The rows of a group lie close to one hidden flat surface of 11 dimensions, which passes through zero. Surfaces can cross.
In the rows, 128 means zero.
Some rows, each with its group after it:
[145 133 179 142 139 112 166 127 136 110 122 114 138 133 137 127  82 121
  87 152 131 131 102]
k_701
[ 68 111 150  91 105 163 161 149  97 145 126 102 108 121 106 104  91 142
 106 122 113 193  66]
k_924
[138  87 109 123 141 150 125 162 113 130 119 106  88 100 113 118  94 113
 140  92 120 114  90]
k_361
[114 133 159 166 116  98 117 149  63 142 168 128 106 147 172 106 124 126
 110 125 105 101 120]
k_12
[134 143 149 145 124  87 167 136 117 118 114 108 142 148 151 134 161 138
 130 139 118 114 156]
k_995
[125 140  98 103 137 133 161  96 152 122 132 114 168 128 119 133 138 125
 125 110 131 122 132]
k_701
[144 108 129 116 147 136 101 106 134 121 126 117 139 111 140 122 112 130
  94  89 144 103 127]
k_361
[157 126 104 149 144 111  76 121 121 118 155 116 179 131 127 148 183 147
 161 113  92  88 122]
k_924
[164 130 188 118 155 110 149 121 153 113 110 101 164 129 154 130 112 143
 104 145 143 126 138]
k_701
[138 116 139 133 135 127 128 105 137 119 120 117 124 122 142 128 133 145
 137 138 126 112 143]
k_701
[165 123 141 136 147 122  94 139 134 120 122 115 130 130 145 106 157 136
 174 116 110 110 122]
k_924
[108 167  91  97 126 149 163  93 147 118 140  95 201 134  89 140 159 135
 133 109  98 160  86]
k_995
[ 92  81 136 159 101 123 174  96  95 140 137 129  94 121 148 127  83 147
 114 143 119 101 129]
k_12
[157  93 129 111 153 127  87 128 166 112 114 150 100 114 133 120 130 130
 141 150 151 105 154]
k_995
[ 85 116  74 121 115 142 162  82 114 117 144 120  90 127 129  77 131 113
 133  90 103 100 100]
k_995
[141 138 127 132 131 143 155  94 149 116  96 114 112 118 134  92  99  98
 117  84 146 122 115]
k_924
[108 149 124 129 118 131 106 152  80 151 165 117 140 141 135 117 152 131
 142 106  99 139 102]
k_12
[149  82 112 152 148  93 199 153  94 121 123  77 129 125 148 122 109 118
 141  84  98  57 111]
k_701
[141 106 163  98 157 106 175 183 122 130 118  81 145 126 137 163 138 159
 151 166 113 136 147]
k_995
[112 122 112 132 112 158 126  76 113 123 100  80 133 104 118 144 162 168
 149  88 105 129 132]
k_361
[ 95 148 154  90 134 112 207 133 115 137 164 103 143 159 158  87 133 131
 142 165  98 145 109]
k_924
[128 165 128 106 149 126 168 137 132 128 144 109  96 140 165  98 150 105
 172 148 118 127 148]
k_361
[138 120 175 153 120 138 103  80 111 120 113 110 100 122 179  59 117 139
 121  86 126 109 115]
k_12
[162 120 156 150 149 133 121 115 131 147 175 139 142 129 162 117  81 120
 155 156 119 101 109]
k_995
[111 117 124 120 129 128 141 112 112 121 136 100 143 123 130 132 132 145
 107 108 111 119 115]
k_361
[120 145 161 115 137 134 117 127 108 130 142  94 140 128 146 133 149 156
 128 136 108 145 122]
k_995
[119 124 106 110 130 152 161 110 165  99 103 121  99 117  93  95 129 115
 156 136 111 145  82]
k_995
[ 75 173 143 156  89  80 113  88 110 125 187 194 163 175 140 140 152 146
  58 194 126 138 148]
k_701
[110 126 126 160  89 120  64  98 100 160 152 181 173 139 136 149 123 147
  76 103 156 122 157]
k_12
[140 134 120 119 144 142 143 146 123 143 133 118  95 116 146 133 108 102
 135 116 146 119 148]
k_701
[156 209 151  87 168 147  85 151 135 121 129  86 148 118 134 163 162 113
  85 106 153 164 152]
k_995
[125 109 117 107 142 141 159 134 136 122 124 103 102 124 129  96 132 127
 190 136  99 123 106]
k_12
[161  92 138 125 144 125  47 180 150 130 126 167 121 117 107 153 135 144
 157 174 136 135 133]
k_701
[130 133 155 137 121 139 150 135 125 141 141 114 180 136 109 134 103 141
 148 142  98 165  67]
k_995
[120 107 131  90 130 180  96  91 165 150 151 162 134 117 126  87  86 127
 142 129 149 155  97]
k_924
[124 105 106 147 114 141 139  80 127 144 134 134 137 119 132 134 106 138
 139 114 128 108 135]
k_12
[139 141 132 133 133 115 142 120 137 122 141 135 143 143 142 107 131 119
 136 133 127 117 128]
k_361
[111 158 192 119 112 104 175 127 133 111 102 105 150 162 144  80 171 155
 161 166  98 172 111]
k_361
[154 145 128 113 154 123 131 145 169 106 126 132 152 130 102 143 118 104
 107 146 140 137 110]
k_12
[ 96 130 149 101 111 104 176 107 140 103  80 112 141 143 129 108 168 155
 101 129 134 147 158]
k_12
[147 121 141 152 136 101  55 170 125 107 136 162 106 127 113 148 138 127
  94 160 132 116 126]
k_361
[147 133 136 131 133 155  99 102 138 148 136 130 147 114 143 139 109 131
 130 112 147 129 141]
k_924
[109 143  96 143 120 146 234 131 114 148 158 109 110 132 119 117  62  80
 155 127 101 131  72]
k_995
[139 169  90 119 144 148  90 167 127 123 129 123  84 121 108 132 158  92
 150 112 126 137 127]
k_12
[115 111 130 108 127 123 116 109 145 133 147 165 119 143 149  90 146 142
 168 163 127 122 148]
k_924
[131 114 119 124 135 111  95 175 118 132 137 139 107 128 128 147 168 142
 164 163 116 120 157]
k_701
[172 111 103 145 160 123  65 138 124 119 169 132 140 125 138 100 130 107
 145  86 106  69  81]
k_701
[154 161 126 164 119  90 143 183 125 104  84 123 140 140  88 160 138  97
  91 107 136 135 121]
k_924
[150 114 126 165 115 100 133  98 160 125 125 180 163 142 124 133  95 115
 109 143 157 104 139]
k_701
[131 131 137 128 134 122 141 160 120 119 120 114  99 130 128 113 134 121
 150 140 110 136 112]
k_361
[100 134 115 122 130 113 139  99 110 139 198 139 165 142 146 153 125 143
 100 159 111 105 135]
k_924
[118 139 112 134 129 112 146 121 114 125 151 123 131 136 136 130 144 125
 128 134 112 108 132]
k_361
[143 130 129 134 134 103 155 116 149 112 113 135 137 134 135 126 126 117
 112 133 145 110 152]
k_12
[ 92 158 104 131 111 127  88 173  91 155 183 176 114 144 109 132 119  96
  92 127 132 151 103]
k_701
[130 115 118 142 127 125 101  70 127 125 145 136 123 125 164 112 140 144
 134 120 127  83 154]
k_924
[119 122 124 148 109 131 137 131 113 129 105 123 115 125 116 142 137 140
 147 127 116 136 133]
k_361
[151 173 163 133 135 150 146 140 124 138  82  82  93 111 153 153 140 125
 157 129 147 157 181]
k_995
[132 144 132 100 144 111 155 136 161 110 130 124 181 143 105 133 140 124
 112 146 125 146 109]
k_12
[118 125  91 155 115 131 108 110 113 136 135 140 113 118 123 161 142 134
 135 122 128 105 157]
k_361
[158 124 127 126 158 133 138 131 137 147 161 134 134 119 151 142  72  98
 120 135 149 104 135]
k_924
[146 123 128 113 162 130 143 126 145 111 140 102 128 115 128 143 121 128
 135 148 114 111 116]
k_701
[147 127  84 134 133 126 113 122 140 129 123 132 149 125 114 158 168 132
 170 123 120 108 153]
k_924
[130 135 121  99 156 115 121 120 142  80 109  98 131 113 110 148 153 130
  55 110 137 118 135]
k_361
[159  85 158 154 121 102  66 170 125 155 121 182 151 130 129 161 100 140
 109 141 167 118 159]
k_995
[111 145 138 123 126 126 130 105 112 116 139 103 127 140 147  84 161 138
 140 109  97 123 106]
k_12

New rows, each followed by its group:
[172 137 157 166 118 152 129 153 127 151  77 124 111 118 131 121  78  97
 144  88 158 148 123]
k_995
[124 114  72 101 144 127 145  98 186  90 127 155 113 132 100  87 147 103
 152 140 121 106 107]
k_924
[111 111 116 126 104 142 131 103 130 145 102 139 116 119 130 144 137 152
 146 128 147 132 177]
k_701
[108 117 122 143 111 101 161 131 108 138 134 142 123 146 145 106 121 120
 115 116 131 106 137]
k_12
[150 149  83 109 150 162  83 139 169 114 122 141 102 101  82 165 139 103
 146 144 140 145 130]
k_12
[132 151 105 136 140 138  94 109 124 152 211 167 151 135 141 136  83  95
  94 129 136 106 108]
k_995
[128 126 122 146 130 125 128 125 129 113 136 135 102 127 124 129 126 127
 139 157 112 117 118]
k_701
[140 115 139 149 143  98 101 165  95 123 155 122 102 134 153 122 148 131
 143 141  99  89 127]
k_701
[111 167 115 146 116 131 154 106 113 125 117 118  76 127 148 122 142 108
 126 118 133 121 163]
k_995
[117 145 158 146 137 165  75 104  95 126 195  94 137 107 121 166 108 161
 103 162  74 151  58]
k_12
[122 116 161  82 138 143 125 162 145 113 102 118  97 130 123  58 129 125
 146 128 123 166  84]
k_12
[ 96 127  99 103 115 129 141  99 149 116 113 142 138 129 102 136 155 140
 116 136 136 142 145]
k_12
[ 97  84 121 167  87 119 150 115 100 157 117 161 107 118 131 184  81 144
  90 141 162 114 187]
k_12
[122 115 126 128 120 124 116 106 146 117 131 164 119 129 124 111 104 116
  91 131 146 123 121]
k_12
[130 121 102 178  85 135 151  99 148 142  94 187  93 130 117 116  81  90
 138 126 167 122 148]
k_701
[ 99 160 135 120  99 155  80 104 127 130 102 129 158 116  92 194 167 170
  92 137 140 192 156]
k_924
[116 123 113 162 105 119 111 117 108  99  83 119 100 113  98 149 146 133
  82  91 126 117 129]
k_924
[ 99 107 121 131  87 152 128 102  97 170 106 122 146 123 134 134 135 161
 143  80 138 144 157]
k_12
[112 153 107 107 143 147 130 157  87 156 173 109  98 122 151 125 115  96
 110  95 130 123 131]
k_701
[123 105 128 153 125  90  99 152 108 102 121 139  91 132 129 134 165 145
 124 148 113  96 146]
k_924
[101 115 129 102 126 144 114  97 140 126 149 143 119 124 128 114 128 145
 122 156 125 138 125]
k_924
[102 114 129 108 146 133 148 138 114 101 132  90  93 114 112 126 119 133
 101 139 100 132  87]
k_924
[149 109 181  99 154 137 130 138 163 118 140 124 172 128 117  98  82 135
 119 152 120 158  52]
k_12
[128 137 122 116 136 126 164 173 123 134 133 118 133 128 103 158 105 108
 116 141 128 148 111]
k_924
[112 144  73 109 137 113 199 126 148 107 145 122 145 147 103 109 137  93
 140 125 106 114  96]
k_12
[144 120 128 165 124 113 106 109 148 103 137 158 136 137 111 112 120 122
 128 148 113 110  86]
k_701
[136 117 131 137 143 105 103 136 124 108 152 130 129 136 134 118 145 134
 126 142 106  99 111]
k_924
[127 155 130 124 125 111 160 154 127 130 116 116 142 142 124 145 153 129
 144 147 123 148 145]
k_924
[ 96 135 112 138 113 120 188 121  89 135 128  96  97 134 150 116 134 122
 135 107 112 112 139]
k_995
[161  98 114 121 124 127  87 146 152 154  99 160 165 125 119 139 130 135
 154  98 168 123 166]
k_701
[117  79 130 125 111 146 124 150 122 134  96 130  93 120 111  89 116 141
 170 111 116 141  95]
k_361
[108  98 101 133 111 115 122 138 132 140 160 182 148 136 100 149 103 128
 110 156 133 124 121]
k_995
[187 140 132 165 131  91  95 177 146 122  97 150 155 152 124 114 157 103
 166 111 132 110 127]
k_924
[111 106  95 146 110 133 150 152  93 127  93 103  96 111  96 152 125 125
 122  87 116 122 118]
k_924
[113 121 144 155  96 104 150 128 116 119  94 131 131 142 119 121 148 148
 133 130 117 136 129]
k_995
[110  94  87 146 104 125  79 123  97 151 151 159 148 131 119 128 141 142
 129  88 121 103 122]
k_701
[142 155  97 148 125 141  69 100 127 133 147 142 133 122 130 136 153 116
 134  99 130 108 140]
k_12
[118 165 193  87 164 114 164 180 101 128 166  79 140 137 152 154 102 126
  54 164 125 160 117]
k_701
[157 162 161 114 151 122 148 116 161 117 122 116 143 143 160  91 132 110
 141 134 142 132 135]
k_361
[127 129 145 131 123 120 132 167 103 156 152 130 159 143 134 129 110 126
 132 124 122 140 109]
k_924
[147 108 130 113 158 119 139 144 115 149 153 113 135 121 164 155 102 124
 112 116 151  91 168]
k_701
[122  87 136 122 132 157  67 110 124 130 146 146  99 104 132 117  99 147
 113 126 133 124 109]
k_924
[120 119 144 149 106 153 130 116 118 142 112 136  79 116 136 123 111 136
 159 144 129 141 141]
k_995
[100 116  39 142 119 113 144 122 121 122 165 155 117 137  98 146 163 115
 162 141  94  87 127]
k_701
[134 123 120 125 136 149 125 105 125 129 122 105 114 109 134 130 121 131
 135 107 127 118 129]
k_924
[101 178  96 110 113 170  92 143 104 153 140 133  91 130 124  90 144  92
 138  74 131 163 107]
k_701
[141 123 155 121 136 108 166 155 137 129 115 118 166 139 124 134 105 127
 107 134 139 138 117]
k_12
[160 118 141 136 154 139  76 146 134 125 140 129 123 109 122 153 100 121
 106 131 137 118 113]
k_924
[137  70 129 130 119  94 123 135 155 100  90 152 148 137 101 109 144 153
 140 138 123 111 114]
k_995
[155 118 106 160 138 104 124 154 131 127 140 167  73 129 139 125  97  82
 127 143 149  79 150]
k_12
[138 135 142 102 165 137 104 133 115 118 144  92  96 107 158 128 135 128
 111 118 129 110 139]
k_361
[105  85 116 144  90 151 118  94 108 137  71 116 114 101 113 146 134 170
 126  80 140 130 156]
k_361
[134 135 146 151 123  76 108 131 128 112 126 164 135 144 145 151 139 126
  65 147 160 104 183]
k_361
[160 122 139 130 146 138  65 131 148 117 134 140 126 119 126 118 137 132
 146 135 124 123 111]
k_701
[141 122 109 132 120 118 104 124 143 141 135 161 141 139 133 131 153 132
 167 142 137 113 161]
k_924
[ 97 165 156 135  79 137 120 121 121 141  96 154 146 146 115  96 128 124
  97 101 151 190 115]
k_701
[ 72  97  58 128  95 110 209 145 107 127 118 143  96 136  91 125 113 101
 112 108 124 115 121]
k_995
[115 123 134 147 116 128 111 138  84 146 150 128 108 128 147 118 112 125
 106 101 127 116 120]
k_701
[121 131  92 144 128 111 146 121 141 100 108 140  94 117 103 171 127 108
  84 140 149 110 161]
k_924
[124 152 140 118 122 143 104 139 135 114  96 128  92 117 114 136 146 126
 114 136 144 164 142]
k_995
[143 123 118 104 158 150 129 121 131 131 122  98  79 104 159 118 130 117
 150 108 140 104 164]
k_995
[118 120  78 137  96 116  99  74 176 141 149 235 163 152 114 107 115 105
 117 134 173 110 148]
k_924
[137 111 146 124 133  84 185 122 164 100  90 146 129 142 135 109 109 114
  89 143 164 110 156]
k_12
[106 169 154 117 138 129 127 146 102 104 144  83 112 128 119 140 155 140
  99 151  90 161  92]
k_12
[117 135 135 114 127 131 105 127 131 114 115 128 109 125 122 121 156 139
 125 136 128 145 140]
k_12
[103  98 159 102 138 109 139 137  82 132 153  75 158 134 160 125 167 189
 138 130  81 114 126]
k_995
[126 151 177 117 141 108 144 135 125 114 155  96 201 141 121 153 127 154
  84 159 100 156  87]
k_12
[138 135 114 133 137 148 117 124 137 123 130 128 109 115 119 136 114 109
 129 126 129 126 116]
k_12
[139 118  98 112 139 161 123 176 145 135 115 134 115  94  68 197  81 104
 106 132 155 162 114]
k_924
[173 161  98 133 158 145 136 145 159 123 137 129 130 122 108 139 102  71
 152 125 132 122 100]
k_361
[171 106 146 153 140  91 217 177  83 174 123  71 197 143 174 152 100 126
 158  70 124  83 153]
k_995
[134 163 119 118 130 170  77  84 156 130 129 133 154 112 111 167 153 147
 132 138 140 161 151]
k_361
[158 154 178 133 140 121 127 131 142 120 107 102 149 133 143 145 153 150
 148 158 125 148 150]
k_995
[147 139 164 130 166  91  98 167 108 110 172 112 117 140 161 128 152 136
 124 168  98  99 122]
k_701
[138  86 110 183 131  83 170 156 108 106 144 136  98 133 114 138  93 111
 132 159  87  72  85]
k_701
[173 174 166  95 160 101 138 183 156 144 117 136 155 150 163 135 135  95
 123 142 183 142 197]
k_701
